There are 11 hidden switches. A switch that is on adds its own fixed numbers to the row, and there is some noise. The rows also spread widely along 16 directions, which tell nothing about the answers.
(in the rows, 128 means zero)
Some rows, each with its switches (1 for on, 0 for off) after it:
[ 96 167 117 120 107 129 157 101 121 215 132 168 113 138  95 129 169 162
 108  68 125 127 151 108 140 117 144 128  67]
0 1 0 1 1 1 0 0 1 0 0
[135 145 121 126  77  99 210 190 124  85 134 117 142 144 147 109 162 127
 211 134 207 108 101  60 145 146 151 145 161]
0 1 0 1 1 1 1 1 1 0 1
[159 126  60 120 150 115 181 113 125 103 141 146 193 137 145 120 146 157
 135 136 143  77 112  47 108 119 154 125 176]
0 1 0 1 1 1 1 1 0 0 1
[133 138  93 111 133 140 125  86 127 138 142  99  92 153 108 119 156 127
 115 127 109 115 130  74 105 112 123  91 145]
1 1 0 0 0 0 0 1 0 0 1
[107 133 138  96 139 122 136 133 139 161 107 108  83  79 122 135 160 160
  39  34  66 150  89 133 151 128 128 125 113]
0 1 1 1 1 1 1 1 0 0 0
[116 168 143 125 113  88 132 109 136 186 146 144 116 132 110 122 127 151
 101  23 146  80 106 152 150 158 178 134  76]
0 0 1 0 1 1 1 1 1 0 1
[141 130 102  85 110 132 178 141 151 107 143 165 133 109 115 139 164 122
 143 139 139 124 110  86 115 149 117 101 142]
0 1 0 1 0 1 0 1 1 1 1
[122 148  76 123 147 145 141  86 123 163 146 162 112 141 126 151 161 140
 103 120  98  99 135 153 134 121 132  92 128]
1 1 0 1 1 1 1 0 1 1 1
[105 171 158 115 124 145 166  82 127 172 165 143 111  78 148 124 117 185
 164  59  98  91 128 202 199 153 170 101 121]
1 0 1 0 0 0 1 1 0 1 1
[126  99  56 113 125 105 163  52  99 164 121 117 122 161 114 146 102 168
 156  81 138 129 138 111 134 138 185 116 135]
0 0 0 1 1 1 1 1 1 1 1
[149  69  60  81 190 127 186  93 187 127 131 175 111 114 132 134 159 160
 123 161 110 161 115  75 110 139 101 176 168]
1 1 1 0 1 0 0 0 0 0 0
[124 103  97  99 148  72 184 109 134 122 121 108  41 127 119 101 134 138
 145 114  97 120  95 104 143 127 146 122 171]
0 0 1 1 0 0 0 1 0 1 1
[ 99  98 101  78 183 119 161 111 119 155 116 111 147 108 127 147 126 152
  87  32  74 133 115  94 114  96 146 139 141]
0 1 0 1 1 0 1 1 1 0 1
[157 126  83 151 142  95 145  85 129 118 144  92  61  62 102 120 159 127
 125 126 119 102  61 136 118 142 114  71 118]
1 1 0 1 0 0 0 1 0 1 1
[144 124  93 115 134  70 150 123 115 123 137  83 102 162 111  96 120 133
 134  90 140  67 114 109 126 119 167 114 154]
1 1 0 0 0 1 1 0 0 1 0
[122 145 132 109 149 138 154 139 144 112 125 106 154  92 139 124 152 136
 146 111 120 116 114  88 143 156 119 110 177]
1 0 0 1 0 1 0 0 0 1 1
[136 126 106  95 129 149 140 129 161 156 146 151 100 182 140 120 179 142
 102 153 125 100 140 100 126  94 112 153 144]
0 1 0 0 0 1 1 0 1 0 1
[168 138  70 162 146 146 112  81 112 133 109 126 122 171 150 116 129 155
 140 127 104 102 144 117 133 157 195 121 192]
1 0 0 1 0 1 1 0 0 1 0
[151  89 113  96 169 144 142  99 138 130 142 115 125 114 142 147 134 147
 144 114 124  95 117 141 137 119 125 128 153]
1 1 0 1 0 0 0 0 0 0 1
[141 127  70 180 136 162 178  79  86 124 135  99 166 127 168 143 165 146
 223 170 138 121 129  86 118 105 134 143 151]
1 1 0 1 1 1 0 0 1 1 0
[106 146  89 179 161 113 142 118  96 116 116 140 126  45 129 160 157  89
 145  92  93 129  85 152 117 163 130 119 102]
1 0 0 1 0 1 0 0 0 0 0
[186  90 125  61 125 122 184 181 197  99 152 171  81 117 111  97 160 113
 137 154 123 116 105  66  74 131 126 138 166]
1 1 0 1 0 1 0 1 1 1 0
[150  63 146  66 108 149 158 142 157 177  95 141  35 120 122 127 122 159
 173  64 129 154 130 156 159 140 157 158 129]
0 1 0 1 0 1 1 1 1 1 1
[143 120  74 121 103 116 189 121 137 121 151 158 138 127 125 108 154 166
 127 126 124 144 126  59 112 128 170 143 141]
0 1 0 0 0 0 1 0 0 0 1
[147 158 121  66 124 126 126 116 170 133 147 144  96 155 112 100 150 167
  19 112  72 133 119  84 124 148 152  89 177]
0 1 0 0 1 0 0 1 0 0 0
[102 102  88  79 160  93 182 143 147 141 107 192 104  95  98 159 151 120
 129  67 120 145 111 133 143 158 120 145 117]
0 1 0 1 1 0 0 0 0 1 1
[108 146 126 119 180 101 189  98 136 164 126 139 125  31 118  84 115 159
 190  67  90 113 107  89 138 140 151 112 137]
0 0 0 0 0 1 0 0 0 1 1
[144 109 125  89  94 149 174 169 138 133 120 183 145 108 144 153 145 127
 169 105 157 110 125 162 162 157 143 137 143]
0 0 0 0 1 1 0 0 1 0 0
[139 104 123 136 126 112 163 133 126 153 105  74  55 124 130  96 148 143
 174  96 134 127 117  88 144 117 148 151 148]
1 0 1 1 1 1 1 0 0 0 0
[129  98  80  84 180 117 216 134 158 116 139 203  98  96 139 102 143 126
 178 156  94 100 125 114 133 125 130 129 191]
1 0 0 0 0 0 0 0 0 0 1
[141 110 131  91 156 100 137 140 150 146 123 159  54 178 134 113 132 137
 114  96 108  99 120 142 140 132 167 160 155]
0 1 0 1 1 1 0 0 0 0 1
[161 141 121 156 148 103 130 103 130 127 142  79 111 121 132 103 148 144
 148 127 152  78  95 102 126 135 137 129 134]
1 1 0 1 0 1 0 0 0 0 0

New rows. What belongs after each?
[116 168 119 107 170 119 162 116 112 118 138 132 191 100 146 140 129 150
 143  75 131  70 111 130 160 155 147  97 167]
1 1 0 1 1 0 0 1 0 0 0
[145 114  77 114 105 143 179 121 128 118 136 118 186  94 120 117 148 172
 117 100 121 159 132  33  98 134 155 122 145]
1 1 0 0 0 1 1 0 0 0 0
[182  98 107 117 140  95 197 119 137  57 176 100 127 117 173  83  94 167
 173 157 112  91  91  84 111 139 205 127 219]
1 0 0 1 0 1 1 1 0 0 1
[111 100 150  66 118 152 198 156 167 148 152 152  79  85 127 123 166 149
 151 117 107 151 132 125 150 109 102 147 123]
1 1 0 0 0 0 0 0 0 0 1
[130 117 148  80 137 129 132 117 162 139 152  98 109 117 120 123 137 155
  93  90 117 128 114 114 131 140 123 124 134]
1 1 0 0 0 1 0 0 0 0 1
[125  98 117  61 145  94 139 106 131 168 114 141  81 183 114 129  99 153
 123  71 124  91 149 152 165 139 168 133 150]
0 0 0 1 0 1 0 0 0 0 0
[138 108  73 123 147 173 125 114 123 125 127 156 122 173 153 173 191 109
 124 168 115  94 140 154 135 106  94 139 153]
1 1 0 1 0 1 0 0 0 1 1
[130  98  79 134 176 122 147 101 105 126 142 115 102 147 151 146 162 103
 149 145 106  73 110 132 112  63 110 147 142]
0 1 0 0 1 0 0 0 0 0 1
[151 109 102  96 139 136 143 124 158 145 109 140 104 153 134 127 164 152
 112 135 134 130 120  96 136 137 124 144 163]
0 1 0 1 1 1 0 0 1 0 0
[147 118 111 100 128 144 148 112 144 138 140  94 103 105 119 117 155 148
 117 120 116 133 115  72 108 112 115 111 140]
1 1 0 0 1 1 1 1 0 0 0
[152 100 131 110  97 146 163 143 142 116 156  76  70  92 145 123 176 144
 125 148 120 135  93 112 136  90 103 113 143]
0 1 0 0 1 0 1 0 0 0 1
[167  76  52 116 134 148 159  86 123 142 131 150  83 113 127 136 138 154
 115 114  71 132 125 144 110 109 162 116 149]
1 1 0 0 1 0 1 1 0 1 0
[ 86 147  81 129 156 107 179  61  93 196 140 162 130 143 115 114 140 169
 144  86  91 106 160  90 131  88 161 143  95]
0 1 0 1 0 1 0 0 0 0 0
[118 154  68 177 158 131 168  77 104 146 106 165 105 111 154 116 137 153
 187 119  93 145 124  89 131 155 186 138 156]
0 0 0 1 1 1 1 1 0 0 1
[144 157 117 196 126 145 145 138 106 123 139 143  86 165 176 100 179 120
 165 166  88  92 131 128 126 105 175 173 155]
1 0 0 1 0 1 0 0 0 0 0
[101 168 153  64 144 126 186 167 176 103 145 143 126  83 138 116 162 142
 111 112 103 133 109  85 159 165 106 112 183]
1 0 1 1 0 0 1 1 0 0 0
[177  80  90 117 102 124 123  79 100 141 158  48  87 130 105 121 116 155
  85  79  94 118 116 108  86  85 179  85 126]
1 1 0 0 1 0 1 0 0 0 0
[174 118  78 164 110 181 120  70 114 147 143  97 130 100 136 116 158 180
  94 114  62 155 127  76  89  96 176 111 136]
0 1 0 0 0 0 1 0 0 1 1
[160 119 128 139 108 114 125 135 106 120 110  47  64 148 148  97 134 160
 118  86 104 119  98 122 150 120 188 115 178]
0 1 0 1 1 1 1 0 0 1 1
[128 130  79  94 131  72 169 129 143 144 139 168  18 184  78  98 162 106
 114 135 117  97 127  99 114 118 136 116 132]
1 1 0 1 0 0 0 1 0 0 0
[161 114 114  99 147 141 152 137 154 130 150 127 157 111 124 120 141 126
 137 104 141  84 125  70  97 122 142 115 158]
1 0 0 1 0 0 1 0 1 0 1
[157 164 142 108 118 169  98  75 126 137 161 128 135 147 129 137 112 137
 154 123 129  99 156 117 125 172 166  68 152]
1 0 0 1 0 1 0 0 0 0 0
[155 136  60 159 111 135 158  65 145 199 119 155 121 103  97 100 167 195
 114  83 142 122 132  70 137 145 166 125 101]
1 0 1 1 0 0 1 1 0 0 1
[144 116  41 145 112  75 158 118 107 120 133 169 137 144 104 136 144 120
  95  90 136 100 106 116 112 148 184 125 122]
0 0 0 0 1 0 0 0 0 0 1
[ 96 151 113 114 159 128 132  90 113 126 126  86 121 125 127 136 140 127
 132 106  87 143 126  78 130 137 129  98 164]
0 0 0 1 0 0 0 0 0 1 1
[176 107  51 106  92 139 154  85 127 143 161 157  97 138 111 130 160 162
  52 136  73 104 129 119 105  95 166  76 143]
0 0 0 1 1 0 1 1 0 1 0
[ 68 178 110 152 146  99 150 139  92 140 104 134 178 154 123 142 145 126
 153  33 139 123 140  94 143 166 170 171 115]
1 1 0 1 0 1 0 0 0 1 1
[117  95  98 126 157 127 193  79 108 137 147 128 108 159 166 128 126 175
 180 128  79 123 140 131 131  90 168 192 149]
1 1 0 1 0 1 0 1 0 1 0
[179  64 106 103 139 208 126 164 126 136  79 140 100 107 175 149 167 127
 147 102  94  87 123 191 161  86 126 139 187]
0 1 0 0 0 0 1 1 0 1 1
[129 120 112 114 142 104 153 139 139 111 126  92  97 136 122 107 133 134
 128  99 119 138 118  64 119 145 158 136 173]
1 0 0 1 0 0 1 0 0 0 1
[134 115  98  86 118 119 139 135 140 161 106 152 113 180 111 144 157 143
  94  92 148 121 135 114 142 138 137 144 132]
0 1 0 1 1 1 0 0 1 0 0
[182 112  67 116 152 144 133 101 146 153  91 150 105  92 104 113 157 156
  93  93  88 130 111  77 109 141 150  92 165]
0 1 0 1 1 0 0 1 0 1 0
[103 151  84 123 110 101 211 142 123  96 134 165 136  59 123 140 157 133
 152 108 126 178  91  87 132 173 137 120 123]
0 1 0 0 1 0 1 1 0 0 0
[182 132 139 131 148 112 154 157 150 120 135 206  68  99 146  99 124 115
 176  97 111  59 103 190 146 174 200 130 165]
1 0 1 1 0 0 0 0 0 0 0
[150 122  76 128 108  74 160 127 133 115 135 141 103 135  98 119 145 132
 124 113 157 138 103  66 100 160 161 141 111]
0 1 0 1 0 1 1 0 0 0 0
[136  46  69  75 177 107 147 144 139 124 109 130 132 147 110 164 161 101
  89  98 126 114 113  71  84  85  99 169 136]
0 1 0 1 1 1 0 0 0 0 1
[133 119 118  93 130  82 188 123 150 153 171 145  81 133 115 103 155 147
 143 135 145  73 116 118 140  90 121 151 110]
0 1 0 0 0 0 0 0 0 0 0
[127 159 116 127  90 139 193 100 109 129 163 115 178 111 141 104 130 190
 173 109 121 118 147  94 157 139 184 107 162]
1 0 0 0 0 0 0 0 0 1 0
[ 83 171 171  69 134 136 166 125 144 173 141 130 123  61 103 128 134 149
 156  55 114 143 143  95 161 149 116  95 115]
0 0 0 1 0 0 1 0 0 1 0
[145  79 104  94 139 145 183 127 157 139 136 148 155  94 123 154 156 145
 170 104 158 129 123 108 125 132 113 160 122]
1 1 0 1 0 0 0 0 1 1 1
[114  80  18 124 175  39 180 113 126  86 110 123  63 157 129 142 147 112
 111 148 118 130  78 132 140 139 122 154 181]
0 0 0 0 1 0 1 0 0 1 1
[ 84 116 113  96 137 128 140 110 102 144 108  87 130 132 112 164 139 132
 139  64 136 150 135 108 148 139 116 125 121]
1 1 0 1 0 1 0 0 0 0 1
[ 99 137 123 141 150 104 162 114 117 144 104 104  91  82 134 134 135 143
 134  60  88 155  90 154 150 166 156 140 133]
1 0 0 1 1 1 0 1 1 1 0
[128 115  98 105 147 133 143 117 151 175  60 101 146 128 112 117 161 182
 114  67 149 165 123  33 141 153 124 171 149]
0 1 0 1 0 1 0 1 1 0 0
[139 107 121 118 136 114 150  86 131 158 131  97 132 155 137 119 116 181
 126  72 123 131 121  88 129 132 187 163 142]
0 0 1 1 1 1 0 0 1 0 1
[149 133 152 124 146 160 140 109 124 118 166 104 146 115 158 129 131 131
 195 118 123 100 129 105 113 115 148 142 146]
1 1 1 0 0 0 0 0 0 0 0
[141  90 135 110 126 143 177 149 155 136 125  90  86 106 154 100 162 172
 159 120 118 132 116 112 153 101 125 168 159]
1 1 0 0 0 1 1 0 0 1 1
[153  88 152  40 150 141 164 172 165 122 126 144  49  97 157 112 134 163
  72 102  37 125 105 178 166 116 144 107 203]
0 1 0 1 1 1 1 0 0 1 0
[104 173 150 131 152 151 119 107 115 160 140 146  94 117 162 154 166 126
 138 111 104  72 113 220 187 121 107 128 114]
0 1 0 0 0 0 0 1 0 0 0
[152 137  85 166 175 116 128 115 137  74 108  93 101  74 154 119 166 124
  94 153  76 156  46  93 101 166 126 109 186]
0 1 0 1 0 1 0 0 1 0 1
[124  85 104  80 134 121 172 137 136 141 116 121 111 147 120 132 152 145
 112  90 117 125 138 105 145 114 135 158 153]
1 0 1 1 0 0 0 0 0 0 0
[125 127 122 107 155 100 174 114 140 128 145 111 120 113 143  95 127 181
 111  81  82 135 108  81 129 117 172 165 154]
0 1 1 0 0 0 1 0 0 0 0
[154  99  94 134 115 133 137 101 132 149 118 104 109 118 126 135 142 152
 141  99 134 149 117 113 125 137 151 151 131]
0 0 0 0 0 0 1 0 1 1 0
[143 114  98 139 173 149 140 178 107  32 117 134 195  83 177 186 163  51
 160 144 114  96  82 132 100 151 106 142 186]
1 0 0 1 0 1 0 1 0 0 0
[144 132 101 111 115 111 178 145 134 128 159 142  51 151 131 100 176 125
 116 164  88  89 125 111 128  80 139 110 165]
0 0 0 1 1 0 1 0 0 1 0
[122 109  90 104 151 122 177 113 154 130 118 133 120  71 142 129 151 184
  98  94  96 139  90 152 169 152 123 135 152]
1 1 0 0 0 1 1 1 0 1 1
[157 105 119 113  98 141 148 176 118 139 120 126 151 162 145 136 159 130
 131  88 145  68 136 136 140  95 160 159 145]
0 0 0 1 0 1 1 0 1 1 0
[114 186 149 151 162  99 156 121 156 130 141  63 130  59 132  90 168 164
 124  84 125 119  67  73 143 150 113 126 139]
1 1 0 0 1 0 0 1 0 1 1
[168 100  59 166 202 114 130  11 112 133 168  83 153 158 162 126 132 163
 136 180 107  59 111  73  79  74 142 165 147]
0 0 0 1 0 1 0 1 0 0 0
[101 169 109 131 150 121 160  83 117 136 155 114 111 116 129 118 152 142
 135 120  84 108 122 106 143 130 138  88 153]
1 0 1 1 0 0 0 0 0 1 1
[ 88 120  69 103 131  94 189 116 108 136 154 133 140  85 111 162 159 119
  93  91 119  88 101 149 142 107 100  94  98]
1 0 0 0 1 1 1 1 0 0 1
[116 180 131 109 130 149 163 113 129 157 153 147 151 119 153  92 155 187
  76 110  53 104 142 100 148 109 166 106 168]
0 0 0 0 1 1 0 0 0 0 0
[135  85 104 128 142 163 125 108 113 148  87 118 161  69 127 179 134 136
 142  41 110 160 121 136 125 160 142 154 112]
1 0 0 1 0 1 0 1 0 1 0
